The rows of a group lie close to one hidden flat surface of 13 dimensions, which passes through zero. Surfaces can cross.
Some rows, each with its group after it:
[ 24 -22 -20 -40 -23 -39   6   7 -20  24  45  18  25  42 -14 -20] : Q_727
[ 32  12   3  46   3 -27 -18  29 -28  15  11  25  -2 -22   7  33] : Q_313
[-14 -23  10  16  16 -39  12   4  10  13  18  26  -8  16  38  10] : Q_396
[ -9  43  43   8  19  10  -7  48  17 -25 -17   5   8  30  25  -9] : Q_727
[ 43  17  25   3 -15 -11  13  38  19  15  50 -20  -9 -13  16  13] : Q_727
[-42  27 -14 -38  37 -11 -47 -12  27   9  -3 -38   0  14 -18 -18] : Q_396
[ 33 -35 -41  29  25   4 -14 -16  21 -28 -71  45 -10  32   7  -4] : Q_615
[ 11 -23  11  -4  12   4  26 -11  -8   1  50 -42 -46   8  12  36] : Q_727
[ 38 -36  32  14  16  34   1 -14   3 -40   1 -27  11  42   0 -20] : Q_869
[-14 -29  26 -27  61  22 -55  16 -25 -22  14 -19  22   1 -26  29] : Q_615
[ 70 -13 -24 -13  20   7  -2 -14   3   8  61   7  23 -10  -3   3] : Q_396
[-23 -51  22  -1  -9   9  -9  23 -31 -27 -33  47  23  -2  12  33] : Q_986
[ 20 -37 -13 -12   1  22 -48 -31  13  38  -7 -35  21  -9  -4  21] : Q_396
[-11 -24 -27 -30   6  22  27  43  51   2   2  15  19 -23   8   3] : Q_615
[  6  -8  40  20 -26  14 -16 -11 -29 -48   3  20  13 -33  32   7] : Q_615
[-31  22 -25  -2  22 -32  24 -28   6  -2  -1 -11  14 -32 -42  -8] : Q_313
[  8 -27 -17   5   1 -41   3 -14  14  -7 -24 -17  20  43  -9   7] : Q_869
[ 42   6 -40  12 -14  -8  -7 -11   6  12 -29 -20 -23  50  -3   1] : Q_986
[ 12  37  16 -22 -23  12 -24  17  -9 -11 -20  -5   3  43   1  -6] : Q_727
[ 15 -12 -32  20 -14 -31 -14 -37  14  11  -5  -8 -28  17  37  18] : Q_727
[-61   3 -13  32   4  34   9 -47 -23   5   7 -15  -2  -7  42  -8] : Q_986
[ 61  28  -5 -21 -16   9 -29  -1 -27 -22   0  30 -11  28  15  16] : Q_313
[ 50  23  14 -38  18 -15 -24 -28   3  24  -5  27  -4  29 -24  -7] : Q_313
[  7  39 -23  -7  -7 -10  -1 -57  20 -20  -6  -2 -35   6  29  -4] : Q_615
[-46  -5  -3  18  13  -8  -3  10  12  50  10   6  32 -31  15 -12] : Q_313
[ 59  31  -7   3 -48 -21 -21  -5  21  16  -4  15  16  -8  20 -10] : Q_615
[ 12  21   4  -7  19  -8 -22   9  -5  -4 -11   5   5 -45 -26  38] : Q_615
[ 38   6   2  51  -5  16  -9   4 -20 -27  16 -74  -6  34  12   8] : Q_869
[  8 -54 -64  29  12  43  -5 -18 -22 -12 -23  12 -12 -21 -29 -23] : Q_313
[  7 -26   7  19  -3  11 -22 -42 -37  21  47   6  -4 -15  -2 -39] : Q_869
[ 20  21  18 -26 -54   3  12 -15 -19 -41  18  28 -23 -23  24   7] : Q_396
[  7   9   5   3  -3  53 -44  45  10  20   7 -17 -13 -69  -1   4] : Q_396
[-19 -12  -2  -1   2  18 -10  29 -46  28  34 -36  17  12 -27  -7] : Q_615
[ 23  36   6 -38 -13  35  -8  32  -1  59   8  17  39 -12 -16   6] : Q_869
[-23 -22 -35 -36 -35  11  -9  -5 -11  40  35   1  19  20  19 -16] : Q_615
[-22  -6 -38 -12  -4 -36 -43 -36  13 -40 -32  27  -7  -1 -10 -52] : Q_396
[ 41  15  30 -19  15  68 -33  15   3  -7  -6 -13  13  -4  -2   5] : Q_313
[ 24 -38   2  31  -1  22  13  21 -11 -12   6   1  30  14   7  -6] : Q_869
[ 19   7 -27  -3   3  10 -20 -37 -13   1  12  13  18 -40 -34 -41] : Q_869
[ -1 -13 -55  -7  15  -4  -5   8  -2 -23  15 -18  43  36  -2  -8] : Q_727
[  1  13  -2 -23 -24  35  -4   6 -29  69  10  48 -28   2  -2 -22] : Q_313
[ 26   1  28 -16   9 -51  28   4  12  -7  -7  59  31  54  -2 -12] : Q_313
[  8  56  16  -6   1 -34   3   7  21 -10 -29  25  10  12 -11 -21] : Q_615
[-12   3 -25  10  27  18 -16  -9  -7 -41 -13   3  28   8   9  -7] : Q_727
[ 26 -21 -12 -34 -30 -28  -5  20  10   7   7  30  24  14  17  19] : Q_727
[-57   4  -7   2  12 -10 -15 -18 -13  12   3  36  47  -7  40   2] : Q_986
[  6 -18   5  22 -24 -27  27  -2   6 -19 -21  12  52  19   5 -21] : Q_396
[ 22 -37   2 -24  13 -12  32 -11   8  -7  69   2  12   3   5  -5] : Q_869
[  1 -29 -23  -3 -23   7  45 -12 -22   0  58 -15 -39 -23 -32 -48] : Q_727
[ 34   4  16 -26  14  24 -28 -23 -27   6   7 -38  16  -1 -40  34] : Q_869
[ 34  -5  45   7   0   7 -28  -1   3 -19  28 -49 -16  16 -10 -35] : Q_615
[ 22  15  35   5 -27 -23  20  14 -32   5 -18  40 -14  23  -4  26] : Q_313
[  2   8  15 -41 -10 -15 -34 -41   9 -42 -14  -5  17 -21 -33 -20] : Q_869
[-30 -34 -28  17  14   8 -40 -22 -32  -5  -3  10  15  10  30  11] : Q_869
[ 28  -3 -18 -15   7  25  38   4 -41  -8  16  -1  25  -8 -67   5] : Q_396
[ 34  28  -6   1 -76  24   0  24  14   4 -44  -2  -5  -9  15   0] : Q_986
[-20   2  -3 -66  -4 -22   8 -47  19  32  -3  17 -20  26   8  13] : Q_986
[ 19  32  43  20 -30  46  -4   0 -10   9 -49  -9 -11   6  -4  -7] : Q_986
[  1 -24  24  35  33  23  14  -9   1   5 -32 -24 -10  -1 -49 -16] : Q_986
[  5  24 -48  -5  -4   3 -10 -31 -54  13  25  29 -10  30  15   9] : Q_986
[ 24 -34 -34  28 -22 -41  35  43  25  32 -11  -6  26  53   8   3] : Q_986
[-32   9 -57   6   6  24 -22 -23 -40  14   6  36  59  14  38  -2] : Q_986
[-27   9  34  19 -18  13  -1  54  -9  52   3  10  11 -11  15  -1] : Q_869
[  9  10  15   7  42 -14   6   3   6 -13 -17  14   9  39 -23 -22] : Q_396
[ -4   6 -19 -33 -17  11  19  -7  18  62  -5 -42  -3 -22 -55   4] : Q_727
[  6  -8  35 -25  12  48 -26  19   5 -57 -20   1 -14  37  34  14] : Q_615
[ -5 -19 -11  22  16  22  46  39  12  -9  34  27 -15 -12  37  -2] : Q_869
[-19 -38 -67 -37  11   8   8   8  13 -48 -17   0  27  30 -10  -2] : Q_727
[ 44  23  -3  23  -6  60  -2  16 -11 -20 -16 -24   9   3  -2   5] : Q_313
[-17 -19  25 -30  12  24   7   9 -16 -44  19  38   9 -31   2   7] : Q_986
[  6  35  -6   8 -31 -32  17   8   7  13  58 -15  -2 -26   7 -32] : Q_869
[  7  13 -24 -24  65   4 -13 -20  23  60  54 -14   2 -20 -19   2] : Q_396
[  6 -37 -15 -22  -8 -23 -19  26  -6  53  26   7  46  22   3  17] : Q_396
[ -3  -6  19  11  29  -5 -40  -2   7   2  -8 -41  38 -31  -9  48] : Q_313
[ -8   0  32  13  14   0 -57  -6   3   4  15 -28  13 -43 -12 -24] : Q_986
[ 20  47  27  33  22  11   9 -20  45  -7   5  -2 -24 -10  37 -24] : Q_396
[ 53  11  -2  20 -45   1 -39  11   1 -13 -19  24  27 -65  11  23] : Q_727
[ -6   2  16  22  11  34 -21   0  -9 -31 -39   5  16  27  27   8] : Q_986
[ -7  -4  -1   6  -7 -10  28 -34  -3  41   2   4 -16  -9 -41 -41] : Q_615
[ 40 -33  62  43   6   0  13  30  18  -6 -20   2  48  26   9   7] : Q_396
[-16 -25 -14  24  47 -13   9 -17   7 -37 -38  -6 -30  -8 -44  -7] : Q_727
[-34 -12 -45  21   4  49  61  11 -17  10  -4   4  -5  -4   9  10] : Q_615
[ 18   2  23 -59   7  45 -33 -12  25  24   8 -19   3 -25 -38 -21] : Q_313
[ -6  33  17 -15 -14 -19  29   2 -31 -11 -25  25  34  28  -5  39] : Q_313

New rows. What belongs after each?
[ 24   3   6 -25   0 -41 -61 -17 -11  16  61  25   6 -24  15  -5] : Q_727
[ 21 -23  25 -22  26  31 -49   5 -31 -22  33 -31 -19 -14 -28  18] : Q_986
[-50 -29 -15   0 -32  -8  73 -14  17  -7   8  17  -8   7  46  -4] : Q_986
[ -7  26  10  -7   9  36  28  25  -5  -4   7 -29   8  22 -22 -21] : Q_727
[  7 -55   3 -12  20   8 -22   1   5  16   4  11  18  17  37  56] : Q_615
[ 39 -15 -33  34  -9  22   3 -22 -18  10  -5  45 -30 -10  25  -2] : Q_396
[ 23  17 -33  31 -19  15  40   8 -16  47  24   6 -42   1  21  13] : Q_396
[ -2  -3   6 -33 -13 -35 -44  -2  -3  33 -26  -8  10  39  -3  38] : Q_727
[-18 -35 -52 -41  27 -13 -27 -45   8 -43   4  27 -20   1  -3 -16] : Q_727
[  3  -1  -2  33  52  17 -33 -16 -28  -9  -7  31 -29 -35 -10  15] : Q_313
[ -9   9   7  -5   4  10   0 -36 -13  55  31 -27 -23 -57 -43 -12] : Q_727
[  5  -7 -26  11  -8 -40  13 -39 -25  26  -8  25  -6  23  -1  21] : Q_869
[ 40  31 -25  19   9  26 -33  26  -4  17  26 -23  27  -7  18  13] : Q_313
[ 39 -16  35   3  22   6  -5 -11  40 -12 -12  -3 -15   4 -14 -27] : Q_615
[ 48 -17 -46  42   0   5   7  37   9  27  31  55  44  -1  41 -24] : Q_396
[  5  60  31   8   7 -16  19 -30 -10   2 -16  -9 -22  25 -13   4] : Q_869
[  6  15   4  30  10 -43  -8  -6 -13  -3  39  -1  -9  23  25 -15] : Q_986
[  3 -12 -19 -55 -22   4  14  23  23  13  -4 -16  -6 -19 -52   0] : Q_727
[-21  29   3  27  56  19 -17 -32 -10  19  22 -30  19  21  35  18] : Q_727
[ 30  32  15 -13  20  66  12  23  11   2 -21  -5   3  58  11  -3] : Q_615
[ 13  20  26 -21   7  -6 -31 -25  -6  28  61  21  -3 -16  37   3] : Q_727
[ 13   3  41 -15  40 -16 -32  -5  14 -22   9 -33 -14  14  -2  27] : Q_615
[-16 -10 -37  11 -20  12   5  18  21  10 -20  49 -18  20  57 -16] : Q_869
[ 56  16  -6  20 -14  66 -24 -12   5  13 -16  -2  -1   3 -11 -63] : Q_869
[ 20 -14  -3  41  16 -25  -6 -26   5 -41 -60  36 -26 -25 -13  10] : Q_615
[  8  34  -6  -6   3 -26 -54  15  17  -4  15  17  18  -8  16 -35] : Q_727
[ 29  11  53  13 -27  13  13 -19 -22  41 -15   9 -19  16  16  38] : Q_615
[-48 -14 -24  25  20 -11  -6  27  -3  -3 -12  12 -11  20  22   2] : Q_396
[-25  -8  33 -29 -19  44   7  -4  21   2 -11  -7 -28 -15  -3 -39] : Q_313
[-14 -18 -22  10  54  29 -32 -11  10  44 -50 -13 -13   8 -37   4] : Q_869
[-28   5 -44 -26  37  -7  14 -18  26 -10  11  37 -15 -25   0  -7] : Q_869
[ 22  10 -22  31   1  16 -19  28  24 -29 -62   2  28   1  -2  -4] : Q_986
[-15 -19  33  45 -12 -15  27 -14  -8  33 -64  11   2  36  -4  13] : Q_313
[-18  23  -3  62  13 -26   2  16 -10  -4  10  33 -13 -44  20  -8] : Q_313
[ 21 -43  25   0  -3  36  -2  -5   1 -23 -50  25  -2  11 -15  -2] : Q_869
[-16  10  29 -12  -7   7  47  -2 -10  -8 -27 -25  -6 -19 -62  10] : Q_313
[ 12  -7  -8 -48 -15 -14 -10  11 -30 -41  49  16   3  21  18  22] : Q_396
[-22 -18  47   0 -35   0   8 -20 -12 -22 -16  24 -15  -3  53  39] : Q_396
[ 48  19 -10   9 -49  49   0  -4 -23 -38  -6  -2   5 -27   3  -1] : Q_727
[ 18  -5 -23  27   3   0   0 -12  12 -40 -35   9 -26   5  11   1] : Q_615
[ 44 -36 -16 -45  30  53  -2  28  -6 -29  -1  -6  14  21 -39  17] : Q_986
[ -9 -31 -28  33 -17 -22 -15 -12 -35   4   9 -36   6  29  20  28] : Q_727
[-29  21  -4 -11 -20 -47  17   4   8   0 -19   7 -40 -33  -1  46] : Q_615
[ -4 -36 -19   8 -32  -3   8  -3  -6  -4  11  12  -3 -22  27  14] : Q_727
[ 26 -42  11  24  15 -34 -43 -20  20  26 -16 -22   0  -7 -11  19] : Q_313
[ 17  15 -10  37  17  -9  -8 -28 -26 -34   8  11 -24  16  10 -25] : Q_986
[ 29  11   4 -16  22 -39  -2   2  51  20 -29  32   4  13  -2  12] : Q_727
[ 35 -39  10 -32 -49   4 -15  43   0  10  14 -12  35  -1  -6  22] : Q_313
[-27 -16  11 -37 -12  26  -4 -50 -24  38  11  10 -14   6 -23 -40] : Q_615
[ 20  12  47  26  23  22  29  29 -26 -14  11 -33   6  30  -5  30] : Q_727
[ -1   7  -2 -15   6 -19 -15 -11   7  25  51 -39  -4  15   9 -10] : Q_869
[-22  14  42 -19  -2  10  59 -14   7  -5  17 -37  65  18  17  38] : Q_396
[  8  41  30 -14  49  30  20 -17  -6 -29  -9 -10 -33  11 -16  30] : Q_869
[  2  -8 -18  15   7  34  18 -16 -23  -6 -25  24 -24  20  -8 -14] : Q_313
[  1  49 -10 -17  -2 -17 -30  21 -19  -4  42  13  22 -53   8  31] : Q_313
[-18  14 -38 -19  32 -15   4 -37  27  -3 -22  32   7  28  29  11] : Q_615
[-31  22   7 -23   1 -11 -17 -24  -2  -2 -47  46  -5   4  22  33] : Q_986
[ -7  13  41 -12   3 -25  12 -23   5 -44 -11  44  -6  -3   2 -19] : Q_396
[-52  39 -15  -8  24  29  20  -5 -14  17  -1 -36  33 -12 -20  20] : Q_313
[ 16 -14 -20 -28   0 -19  13 -12  -6  25  14  -8  -2  -6 -65 -21] : Q_727
[ 13  19 -16 -20   8  25  -7  19   9 -56  10  21  29  25  46   5] : Q_986
[-44  11  11 -35 -29  30 -14   8 -14  19 -15 -51 -32  29   0  16] : Q_727
[ -9 -30   0  -3  -7 -60   0  21 -27  19   2  58 -33  34  -7  -2] : Q_396
[ 24 -40  24 -19  28  13  50  22   2 -29  13 -17 -32  29 -33  20] : Q_986
[ -9  24  44 -19 -54 -36  -1 -15  -7  12   9  13  -3  14  37   6] : Q_615
[  5   4  -2  -6 -11   9  11 -17 -15  20  22  21  11 -33 -20 -31] : Q_727
[  6 -32  12   0  -1   0  18 -31 -24   9  48  25 -37  -4  21 -11] : Q_869
[-45 -11 -24  15   8 -12 -31  12 -24  33   5  13  49 -26  12  21] : Q_986
[ -3  -2   8  37  39  -4  -4 -37   2   5 -16   9 -10 -38 -17   6] : Q_727
[ -1 -24  15  35   4  37  21   1 -33  21  -3 -19   5  30  -8  -5] : Q_986
[ -3  -8  11  42  21  -5  -7  25 -15  23  12 -36  14  10  -5  17] : Q_986
[-35 -21   8  46  29 -54  11 -34 -37 -15  22 -20  -2 -15 -21   8] : Q_869
[  5  21  11  61 -20 -14  46 -16 -20 -11 -42  35 -17   1  16  18] : Q_615
[ 21  53  -3  -2 -21 -10 -39 -14  11  45   8 -11   8  20  30 -10] : Q_727
[ 24  45  -3  -5  24   5 -30 -61  33 -14 -10 -40 -47  25  -2 -34] : Q_986
[  8 -12  -2  -8 -19  16 -22 -30  -9 -28  11   3 -45  -5  26  -5] : Q_869
[ -7   4  -7 -34  51   9  17 -14   6  14 -28  45  34  29 -15  26] : Q_869
